There are 3 ways to turn a row about zero (a turn may also mirror it). The second row of each pair is the first, turned, with some noise. The first 27 pairs use one turn. New pairs use 2 turns, one after the other, and a turn may come again.
In the rows, zero is written as 128.
Known pairs, each followed by its turns in order:
[159  86 175 161 141 157 127 167]
[171 127 136 129  89 157 173  82]  bukat

[121 104 130 114  78 145 114 168]
[164 166  92 105 141 157 138 125]  bukat

[175  82 173  95  78 157 152 103]
[134  99 201 147 111 179 183 136]  zago

[131 159 145 176 147 150 126 113]
[131 131 175 146  99 106 158 146]  bukat

[176 178 178 167 161 135  88  83]
[112 110 103  28 151  79 132 138]  feru

[110 143  91 153 120 164 139 166]
[183 152 112 140 127 119 114  99]  zago

[160 143  85 154 147 178 115  79]
[137 128 134 187 135  56 148 127]  bukat

[135  99 109 133 171 159 111 115]
[126 117 112 154  98  91 139  97]  bukat

[101 162  96 155  96 129  78  91]
[129  62 163 116 131 109 176 138]  feru

[167 153 126 171 127 176 114 104]
[123 118 128 207 109 123 121 108]  zago

[ 82 135 130 138  84 134 173  88]
[138  94 153 128  98 179 125 174]  feru

[120 156 101 155 150 146 160 102]
[121 137 114 159 163 137 102  88]  zago

[145 164 100 161 105 104 100 107]
[101 127 103 153  92 142  76 139]  zago

[131 155  85 178 162 132 166 134]
[ 96  95  67 125 108 159 154 116]  feru

[142  79 129 134 140 149 168 171]
[123 147  99 156 130 164  82  96]  feru

[102 166 115 129  91 100 131 130]
[116 177 112 114 111 154  99 136]  zago

[169 171  97  82 137  96 173 175]
[168 153 129 130 183 151  89 199]  zago

[121 176  84 157 166  78 134 117]
[113 103  74 134  99 107 189 151]  feru

[127 160 145 142 157  88 170  93]
[ 96  81 178 134 129 136 110 153]  bukat

[175 125 113  93 114 156 173 174]
[ 66 181 136 152 127 160 101 108]  feru

[ 88 111 174 103 103 108 130 153]
[122 163 155  75 115 120 162 134]  zago

[114  97 106 117 128 174  90 121]
[139 156  78 152 112  99 137 116]  bukat

[115  82 107  90  89 107  90 145]
[146 137 175 193 149 102 124 126]  feru

[101  96  97  76  99 125 150 134]
[163 131 117  77 139 176 146 125]  zago

[152 178 137 175 144 177 107  78]
[125 149 175 194 117  83 161 153]  bukat

[139 173 173  95  89 114  85  97]
[127 140 186  82 124  81 134 161]  feru

[ 91 178 142 162 127  82 111 131]
[ 79 140 157  94 125 132 147 176]  bukat

New pairs. What belongs after each?
[106 140 137  89 101 136 136  91]
[125 163 133 102  99 129  97  99]  feru feru

[122 134 113 139 129 136 147 177]
[137 125 117 149 143 114 146 171]  feru bukat

[107 116 141 141 132 168 112 144]
[106 102 132 151 129 150 153 126]  feru zago

[135 136 134 169  88  91 160 151]
[ 98 182 138 152 124 166 149 131]  zago bukat

[ 85  92 174 114 114  93 106  78]
[ 89 168 106 127 137  71  92  96]  feru feru

[ 77 174 174  86  80 149 106 162]
[ 85 140 175  83  90 116 167  67]  bukat feru

[116 114 142 118 101 110  98  82]
[136 168  97 134 125  94  92 108]  feru feru

[145 173 115  82 118  96 119  99]
[140 121 158  70 112 157  92 145]  feru bukat

[104 106 146 142 101 106 132 128]
[123 144 119 148 136 159 107 146]  zago bukat

[168 112 143  80 170 119 106  97]
[109 109 105 155 106 102 174 180]  bukat bukat

[119  77 117 142 171  90 161  91]
[ 80 113  90 159 149 130 142  69]  feru feru

[126 115  84 137 107 161 177 158]
[125 136 160 186 146 111 147  89]  zago bukat

[131 111 105 118 108 126 164 146]
[132 148 138 162 125 128 126  92]  zago bukat

[ 78 145 130 107  83 153 144 158]
[169 143 100 160 118 124 128 183]  bukat zago

[ 91 175 114 173 117 127  92  98]
[104 147 103 128 158  90 142 191]  zago bukat

[ 79 160 119 149 120 101 110 150]
[134 116 181 116 108 162 110 126]  feru zago

[113 139 173  78 142 168  95 112]
[123 168 107 169  77 129 105 104]  bukat zago

[129  93 131 139  99  85 166  91]
[142 159 116  81 114 119 173  94]  feru bukat

[ 80 112 147  81  88 179 169 142]
[151 190 132 132 167  85 159  82]  bukat bukat

[ 84 133  92 139 161 126 165 173]
[128 168 172 168 144  83 121 149]  bukat feru

[155  94  99 128 115 180 151 121]
[159 100 136 175 132 126 162 102]  zago bukat

[161 118  98 123 170 103 168 130]
[ 90  75 135  92 119 128 154 127]  bukat zago

[177 176  88 140 168 117 167 118]
[ 63 104 158  89 123  87 142 145]  bukat zago

[171 174 107 165 143 102 140 122]
[126 108  77  79 134 121 103 153]  feru bukat

[165 123 176 173 148 125 156 140]
[ 86 115 149 119  97 181 164 132]  zago bukat

[179 152  95 137 102 180  87  87]
[187 117 123 124 137  92 203 150]  zago bukat

[160 157 161  85 169 179 124 170]
[121 151 160  79 119 138 194 178]  feru feru

[109 136 160 165 173 160 161 155]
[145 154  96 175 175  98 108 130]  feru bukat

[137 108 141 115 138 138 145  76]
[128 119 138 115 151 119 155  81]  zago zago

[ 95  94  77  93 123 176 132 100]
[136 115 159 181 167  87 158  91]  feru zago

[152 103 126 132 118  95 105 145]
[148 127 144 101  99 128 145 152]  zago zago

[136 168 109 173  79  82 103  89]
[135 104 160  78  61 132  91 121]  bukat bukat

[173 126  78  79 136  91 175  85]
[ 66  97  89 143  77 107 169  90]  bukat bukat

[178 164  78 114 158 117 115  90]
[145  92 103 160 148 139 141  59]  zago feru

[158 124  88 123 176 107  87 154]
[164 127 130 130 127 129 162 200]  bukat feru

[169 112  92  95 103 158 159 167]
[ 87 123 148 177 155 101 133  80]  bukat bukat

